All groups share one centre, and each spreads out both ways along 9 directions, with some noise.
In the rows, zero is written as 128.
Some rows, each with its group after it:
[ 85 144 109  85 143  95 182 116  55 144 199 103 127 120 116 118 179  97
 123] => (5)
[127 137 213 172 107 141 110 175  54 104 137 123 152 134 108 137 118 108
 179] => (0)
[115 108 147 100  83 138 158 130 191 131 149 108 157 101 111 186  77 117
 155] => (4)
[118 159 136 172 141 131 156 179  97  89  88 140 141 122 125 138 116 137
 102] => (4)
[ 95 154 139 134 152 126 176 159  83 106 197 139 170 111  94 115 154  98
 121] => (3)
[101 126 133 137  92 142 143 169 120 143 132  97 162 154 113 190 120 112
 129] => (1)
[143 126 117 153 196 155  95 125 182 187 121 126 143  81 135 135 177 148
 158] => (2)
[103  97 128 137  94 187 101 142 152 133 145  60 138 118 150 156  98 136
  92] => (6)
[137 176 102 118 109 134 104 116 164 129 127 130 100 101 136 119 151 132
 161] => (1)
[131 111 120 157 136 140 104 144 114 141  80 161 154 150 123 172 114 124
 149] => (4)
[114 105 155 136 109 175 136 142 159 171 142 116 195 101 109  79  93 149
 121] => (2)
[ 91 139  88 135 130 123 118 156  54  98 185 134 150 113 124 140 186 100
  82] => (5)
[130 150  92 134 126 165  76 139  75 134  95 176 158  84 122 121 150 136
 139] => (5)
[117 103 185 147 106 101 128 166  89 127 161  84 136 148 110 215 143  76
 152] => (0)
[170  95 191 136 123 124  50 126  86 135  87 118  86 111 151 136 138 150
 147] => (5)
[108 156  91 128 148 143 117 114  86 122 134 143 134  87 148 111 149 128
 136] => (4)
[111 123 143  39  67 118 156  75 144 159 173  92 122 111 114 105 105 121
 144] => (5)
[131  54 138 123 164  90  97 120  57 153 163  84  92 167 157 178 183  91
  77] => (3)
[145 120 127 127 121  69  91 149  90 136 183 150 123 102 106 140 227  95
 134] => (5)
[129  78 122 155 128 108 120 148 111 103  93 154 144 168 128 232  96  97
 130] => (1)
[104 113  90 133 102 160 110 147 140 121 143 137 175 102 127 194 120 104
 124] => (4)
[107 147 182 148 158 133 167 159  88 184 161  96 173 113  97  50 162 145
 129] => (2)
[132 132 144 175 110 101 109 154 140 148  71 130 128 103 142 158 137 137
 179] => (3)
[143 133 190 144  91 148 127 180 176 175 133 118 181 135  71 114 129 138
 146] => (6)
[118 134 166 206  96 116 106 181 144 145  98 123 175 107 118  80 124 148
 155] => (3)
[143 120 166 117 160 120 120 116  52  91 122 125  99 116 145 118 132 133
 108] => (0)
[168 120 146 117 122  71 124 163  78  94 161 233 152 137  72  71 176 107
  90] => (6)
[109 172 101 144 130 133 122 159  99  82 158 124 135  81 138 100 169 136
  76] => (4)
[116 127 137 111 104 126 119 114 141 103 211  92 119  93 133  81 155 114
 108] => (4)
[139 115 174 116 112 138 143 150 134 201 147 100 153 172  83  65 145 140
 101] => (0)
[167 142 174  93 120  87 125 118 146 171 171 152 126  92  91  50 190 126
 171] => (4)
[111  95 152 123 110 143 125 139 129 123 211  84 155 136 117 131 126  96
 117] => (4)
[136 115 174 187 140 156  94 160 121 172 130  91 137 185 114 122 146 124
 151] => (6)
[ 82 143  90 153 130  97 145 129  99 126 130 142 165  90 147 175 133  95
 211] => (2)
[162 136 152 117 124  96 116 141 121 132 150 192 151  95  91  73 167 127
 133] => (6)
[155  73 166 120 167 126 131 121 197 164 161 100 135 100 132 138 141 133
 106] => (2)
[161 108 131 167 135 147  70 133 107  75 143 181 127 152 133  58 123 123
  94] => (6)
[168  84 229  90  71  82 103 124 172 171 155 110 120 132  90 145 127 108
 183] => (0)
[132 105 118 147 104 109 100 167 138 162 183 138 170 124  97 157 193  93
 138] => (0)
[134 138 201 102 145  72 186 145 131 109 179 113 121  82 110 115 147 123
 128] => (0)
[153 142 103 128 126 182  58 134 101 139  94 149 122 143 129 105 146 156
  96] => (3)
[141 133 144  97  84 118 130 145 183 142 171 143 154 105  90 146 140 109
 147] => (3)
[ 99 179 126 154 138 155 184 129 128 135  74 125 142 136 116 123  74 147
 173] => (0)
[117  55 118 128 116 146  84 140  91 141 158 119 163 143 132 136 134 111
  68] => (3)
[135 122 159 134 138  90 120  87 158 130 147  84  75 143 157 135 135 112
 186] => (3)
[ 81 114 105 174 137 124 108 131 104 146 163  56 123 139 163 190 170  95
 155] => (2)
[115 123  93 121  93 169  87 153 129 101 171 145 171  55 131 121 155 126
  84] => (6)
[131 126 151 125 127 157 155 134 116 101 112 144 157 114 118 105  79 143
 100] => (2)
[ 98 128 162 168 122 160 135 141 167  64 167  54 122 105 161 165  82 119
 133] => (6)
[117 142 149 144 126 141 140 148 109 125 161 133 165 122 105  61 136 127
 122] => (3)
[183 126 136  85  61  99  68 138 106 123 133 182 105 154  86 118 170 116
 111] => (2)
[107 164 160 148 175 111 156 112 111 100 141  98  94  92 150 124 125 131
 181] => (6)
[139 139 142 122 119 121 119 158 143  95 192 110 123  94 119  91 175 131
  64] => (1)
[168 164 173 114 151 175 146 159 157 106 102 123  97 139 102 145 120 164
  86] => (2)
[144 109  94 125  85 168  46 127 148 160 177 112 136 127 132  94 180 132
  83] => (1)
[125 128 128 140 118 151 120 152 139 141 118 141 163 106 113 150 127 131
 143] => (5)
[133 167 130 124  90 156 131 167 131 127 133 106 130 162  93 106 146 142
  78] => (1)
[ 99 113 154  78  96 143 180  77 148 137 135  65 113 138 139 126  56 129
 140] => (5)
[151 130 202 143 112 123 156 140 151 115 100 118 110 154 116  72  78 155
 133] => (4)
[128 135 137  93 130 110 179 121 166 142 129 122 131 104 116 108 124 147
 116] => (0)
[159 115 211 126 104 112  99 126 152  71 160 130 118  73 134 111  96 119
 168] => (0)
[155 107 158 159 135 169  99 184 168 183  89 157 204 107  92 160 129 142
 158] => (5)
[153  80 163 118  69 131  52 144 153 103 133 148 139  97 131 197 104  98
 158] => (0)
[119 144 103 161 132 106 141 159 121 116  41 134 120 127 147 229 115 137
 135] => (4)
[137 141 158 121 107 136 160 151 138 127  78 169 156 127  95 136  87 140
 147] => (1)
[101 175 132 114  96 147 157 146 152 148 135 119 165  64 107 116 119 142
 170] => (1)
[ 80 136 135 146 138 158 140 151 114 120 167  53 137  94 148 163 138 125
 118] => (6)
[ 99 168 132 113 105 115 140 117 147 188 167  63 115 100 122 119 180 122
 186] => (1)
[130 143 161 196 104 104 111 180 133 165  73 145 164  95 124  92 152 155
 178] => (3)
[ 64 130 154 149  74 168 178 171 157 166 155  88 228  83 100 120  88 131
 141] => (2)
[131  64 126 145 121 133  81 146  86 167 125 138 161 181 112 169 131 100
 122] => (1)
[131  78 148 170 172 160 105 128 131 179 109  92 133 170 146 153 125 138
 146] => (5)
[109 139 144 123 120 136 137 125 110 158 141  83 125 132 127 122 133 125
 154] => (1)
[108 108 117 145 124 136 106 120  94  95 133  84 101 150 167 153 114 116
 104] => (5)
[158  70 175 108 149 147 140 125 175 109 132 102 103 140 133 136  82 145
  60] => (2)
[144  90 161 117  97 103 106 154 135 173 120 137 162 109 104 138 157 130
 120] => (3)
[132 124 193 143 159  75 162 150 108 174 141  92 117 173 100 147 175 105
 168] => (6)

New rows. What belongs after each?
[126  96 197 149 103 141 114 144 114  88 152  80 118 143 134 141  81 112
 127] => (0)
[119 154 173 141 118 165 133 158  98  88  67 125 143  77 128 164  82 155
 150] => (5)
[146 116 133 144 146 119 109 131  96 159  65 138 115 157 133 145 132 144
 126] => (4)
[113 128  56 132 121 148 116 105 165 141  91 144 135 118 153 171 109 133
 145] => (0)
[131 126 175 187 170 134 137 179 124 130 116 111 149 140 121 158 134 122
 130] => (5)
[106 170 133  59  79  98 175 110  92  86 156 125 107  92 121  98 113 119
 129] => (5)
[129 202 152 107  92 161 163 154 159 151 125 105 130 118  85  87 134 152
 139] => (1)
[157  96 177 122  98  92  96 129 154 128 142 118 100 134 128 128 139 118
 135] => (5)
[131 119 107 125  92 129  92 129 118 119 154 147 137 132 121  92 143 120
  97] => (5)
[131 136 183 186 123 115 134 192 130  64 114 109 121 126 137 182 111 120
 120] => (5)
[120 101 164 113 142 146 135 123  84 171 168 104 148 150 113 112 138 105
 135] => (4)
[136 140 156 108  80 125 119 146  44  88 132 136 117 177 102  81 112 120
  92] => (2)
[176 111 190  66  38 102  86 117 116 131 137 120  84 200  92  87 114 122
 102] => (2)
[129 115 133 131  80 153  96 152 182 165 151  83 153 126 108 168 148 119
 125] => (2)
[155 134 172 148 111  92 157 172 163 149  61 166 150 132  91 181 117 131
 167] => (4)
[100 149 148 124 134  80 201 130 129 101 172  96 114 134 124 142 125  98
 137] => (5)
[116 120 129  94 126 152 112  93  82 160 129 107 122 125 144 107 124 137
 136] => (5)
[109 116 146  81 108 100 183 136 174 116 236 129 169  99  82 176 130  76
 146] => (3)
[124  58 111 153  98 164  63 160  82 163 121 156 210 153 114 155 119 108
  98] => (1)
[102 109 153 120 160 103 158 155  62 166 149  91 137 143 117 178 171 108
 105] => (4)
[129 176 177 123 111 100 207 163 127 139  97  93 106 192  83 173 112 121
 153] => (1)
[133 135 162 105  87 136 119 164 168 199 161 108 172  78  86 125 170 132
 146] => (6)
[142 123 150 160 169 125  86 116  89 156 131 118 112 158 141  80 168 134
 154] => (6)
[154  97 156 129 103 104  74 163 125 151 184 157 158 105  90 119 195 101
 125] => (0)
[131 150 130 116 108 107 141 187 120 145 144 153 175  84  85 150 187 124
 101] => (4)
[171 121 165  96 110  81 132 125 190 115 159 134  98 104 113 128 149 127
 132] => (1)
[146 101 147 119 109 104  93 138 129  88 172 146 128  63 137 160 140 108
 126] => (0)
[118 132 174  89 134 183 122 125  51 189  87 104 154  80 120 125 118 160
 155] => (5)
[120 149 140 119  94 102 136 178  95 111 166 147 157  81  99 157 169 108
 112] => (5)
[ 99 113  97 170 147 142 104 141  76 179 139  99 147 197 131 139 172 107
 123] => (0)
[119 191 132 115  95 113 163 148 151 150 123 107 119 132 100 173 148 122
 178] => (1)
[136  62 130 128 124 109  84  73 136 162  75 130 113 131 173 146  92 132
 172] => (3)
[141 104 145 121 124  75 165 148  91 103 126 178 140 182  95 155 110 104
 105] => (6)
[124 195 128 125 100 154 143 160 151  86 153  96 108 122 114  95 142 147
  68] => (1)
[ 97 111  90 139 153 137 120 116  80 101 176 126 140 133 146 148 144  92
 120] => (3)
[138 193 149 111 115 102 185 149 168 109  93 144 109 130  95 159 111 140
 168] => (1)
[146 144 140 160 119 109 136 199 123 139  92 189 189 112  77 165 146 117
 149] => (4)
[133 110  97 102 129 139 115  74 185 117 105 134  96  99 171 124  78 150
 134] => (0)
[ 74 144  97 134 162 118 171 148  48 113 132 107 140 125 137 190 151 110
 114] => (6)
[100 149  96 161 144 155 137 171  91 102 134 146 175 126 120 139 133 126
 100] => (5)
[132 124 132 124  96 112 109 194 130  90 176 175 182  53  94 176 171  98
 106] => (0)
[150 112 154  70  53  88 108  90 151 112 140 113  81  93 134 145 111 112
 156] => (5)
[131 157 150 147 195 130 162 137 157 177 121 121 139  84 130 130 161 142
 176] => (2)
[141 135 112 131 110 148  90 158 112 135 151 134 134 155 105 111 177 127
  76] => (1)
[145 133 153 158 132 120 111 155 126 103 112 145 129 115 129 145 133 123
 140] => (5)
[155 107 149 186 159 107  80 153 119 141 116 137 125 134 135 152 172 115
 153] => (5)
[131 127 144 160  87 120  93 186 140 165 173 151 197 120  71 148 188  90
 157] => (0)
[139 147 138 114 115 107 110 172  93  64 137 200 160  23 109 193 156 110
 134] => (0)
[130  92 128  91 109  91 124  99 178 152 159 147 139  98 123 179 123  94
 191] => (3)
[128 127 125  96 142 100 171 116  66 120 103 164 127 145 109 114 115 129
 107] => (6)
[113 115 137 129 144  94 178 101 171 144 158 109 115 151 132 129 110 104
 166] => (5)
[140  99 179 134 109 130  97 176  86 129 161 106 148 113 111 134 172 113
  79] => (5)
[120 135 124 153 170 136 127 143  78  75 161 119 115 115 146  92 152 133
  62] => (1)
[ 87  98 162 133 121 121 159 143 121 136 190  71 168  89 134 158 130 101
 140] => (1)
[110 135 142 140 149  97 146 139  99  76 152 132 122  79 143 189 136 105
 139] => (0)
[121 127 171 105  70 160 136 161 181 156 168  88 174  75 104 134 129 137
 114] => (6)
[ 92  72 152 146 128 128 153 155 136 174 182 138 240  61 111  64 117 124
 106] => (2)
[106 174 160 112 176  82 203 138  67 147 124 105 102  98 121 139 163 130
 155] => (4)
[152 136 125 142  89 137  85 135 163 106 124 154 125 104 131  69 129 151
 105] => (4)
[132 120 132 191 155 121 119 177 128 127 145 145 161 143 114 149 162 116
 112] => (5)
[177 109 138 111 143  93  89 130 162 152 152 163 122 105 109 149 192 117
 139] => (2)
[129 108 121 138 124  95 112 118 132 105 170 116 106 146 143 134 143 103
 125] => (5)
[ 73 171  83  86  96 135 178 129 101 116 168 132 164  90 113 156 128 103
 125] => (5)
[ 70 122  80 182 127 174 144 158 120 128 148  75 175 180 130 163 123 114
  78] => (0)
[125 118 112 166 148  99  95 116 104  90 124  93  62 139 184 132 154 132
 110] => (4)
[114 117 127 142 146 132 152 162  39  99 139 135 151 172 110 121 128 122
  61] => (6)
[108  95  93 145 125 136 110 144 109 194 144  88 152 200 118 163 169 105
  92] => (0)
[135 107 153 119 104 103 114 115 134 114 133 102  98 125 141 148 116 117
 151] => (5)
[120 110 190 147 108 152 131 123 114 120 118  70 121 177 132 133  61 125
 149] => (0)
[132 103 127 141 115 123 100 115 114 159 103 124 124 171 124 164 125 112
 155] => (1)
[104 107 146 103 101  97 180 146 121 161 118 102 149 161 105 204 110 105
 119] => (6)
[120 187 112 153 117 165 118 141 158  85 160 136 137 115 115  94 126 127
 159] => (3)
[126 123 158 149 140 119 117 153  99  93 176 125 137  93 127 126 150 110
 115] => (0)
[152  81 154 196 158 132  70 170 124 148 119 118 142 136 138 187 163 118
 133] => (5)
[149  85 113 142 108 142  55 110 155 136 154 141 133 127 149  96 144 123
 117] => (0)
[137 109 125 115  84 162 112 148 114  86 117 168 164 129 109 111  75 139
  69] => (2)
[104 113 162 121 132 112 145 166  56 132 193  75 138 130 114 147 173 104
  75] => (5)
[123 159 143 174 134 128 112 143 137 110 107  86  82 147 155 151 139 136
 159] => (3)
[105 131 102 107 143 145 150 115 125  84 201 114 133 133 121 170 133  87
 120] => (3)
[164  85 169 121  91 106 136 163 130 152 129 155 161 207  69 119 115 117
  97] => (6)
[138  98 183 115  85 134 100 149 161 203 185  48 131 159 103 126 181 115
 109] => (2)
[108  97 175 157 144 111 176 194  76  98 156 129 182 133 105 176 127 101
  70] => (1)
[135 130 145 149 103 119 141 190 140 143 106 157 171 124  91 172 136 127
 120] => (4)
[143 121 245 134  73 124 137 173 127 108 159 115 153 110  85 138 104 114
 160] => (0)
[126 143 137 135 114 160 122 128 145 119 123 115 136  99 135 109  99 142
 153] => (6)
[133  99 163 150  97 162  74 161  67 103 135 124 152 133 124 142 126 114
 101] => (0)
[142 136 141 113 128 147 118 124 144 187  98 164 169  91 106 130 127 145
 191] => (5)
[116 110 178 164 156 115 153 167 106 145 138  82 149 125 118 185 149 113
 129] => (5)
[137 179 100 117  94 163 116 155 184  88 158 115 115 124 108 200 142 116
 114] => (3)
[139 128 153 121  85 132 125 134 197 165 123 142 164 116  93 119 104 136
 172] => (0)
[106 103 167 104 121  96 184 159 117 125 166 107 152 113 109 194 128  93
 112] => (3)
[123 125  95 108  99 178  65 107 123 128 166 129 145  94 138  59 141 141
  88] => (4)
[177 117 212 150  88 114  63 165 131  87  72 136 105  77 131 163 117 147
 154] => (5)
[120 101 127 160 135 122 125 187 122 144 172 121 171 127 111 183 178  96
 103] => (5)
[163  99 209 136 102  79 160 146 165 105 146 135 115 177  90 131  97 106
 137] => (6)
[170 107 189 150 141 100  99 167 156 172 128 136 149 115 101 139 167 128
 156] => (5)
[107 113 143 125 131  83 172 164  84 136 164 117 146 140 105 175 166  93
 104] => (6)
[111 149  80  98 131 115 203 138 205 174 148 132 165 100 102 113 145 145
  93] => (0)
[120 144 181 128 159  72 196 129 102 101 140 120 100 129 126 137 117 117
 164] => (6)
[ 83  46 175 153  99 100 136 147 115 178 220  36 179 142 128 100 136  90
  94] => (2)
[115 103 190 106 125 117 180 147 129 171 165 110 177 146  81 180 114  90
 166] => (4)
[131 147 152 110  69 120 160 179 166 151 130 118 156 150  74 176 130 123
 129] => (1)
[124 124 132  90 110 128 113 100  85 141 130 114 117 104 142 128 130 128
 146] => (5)
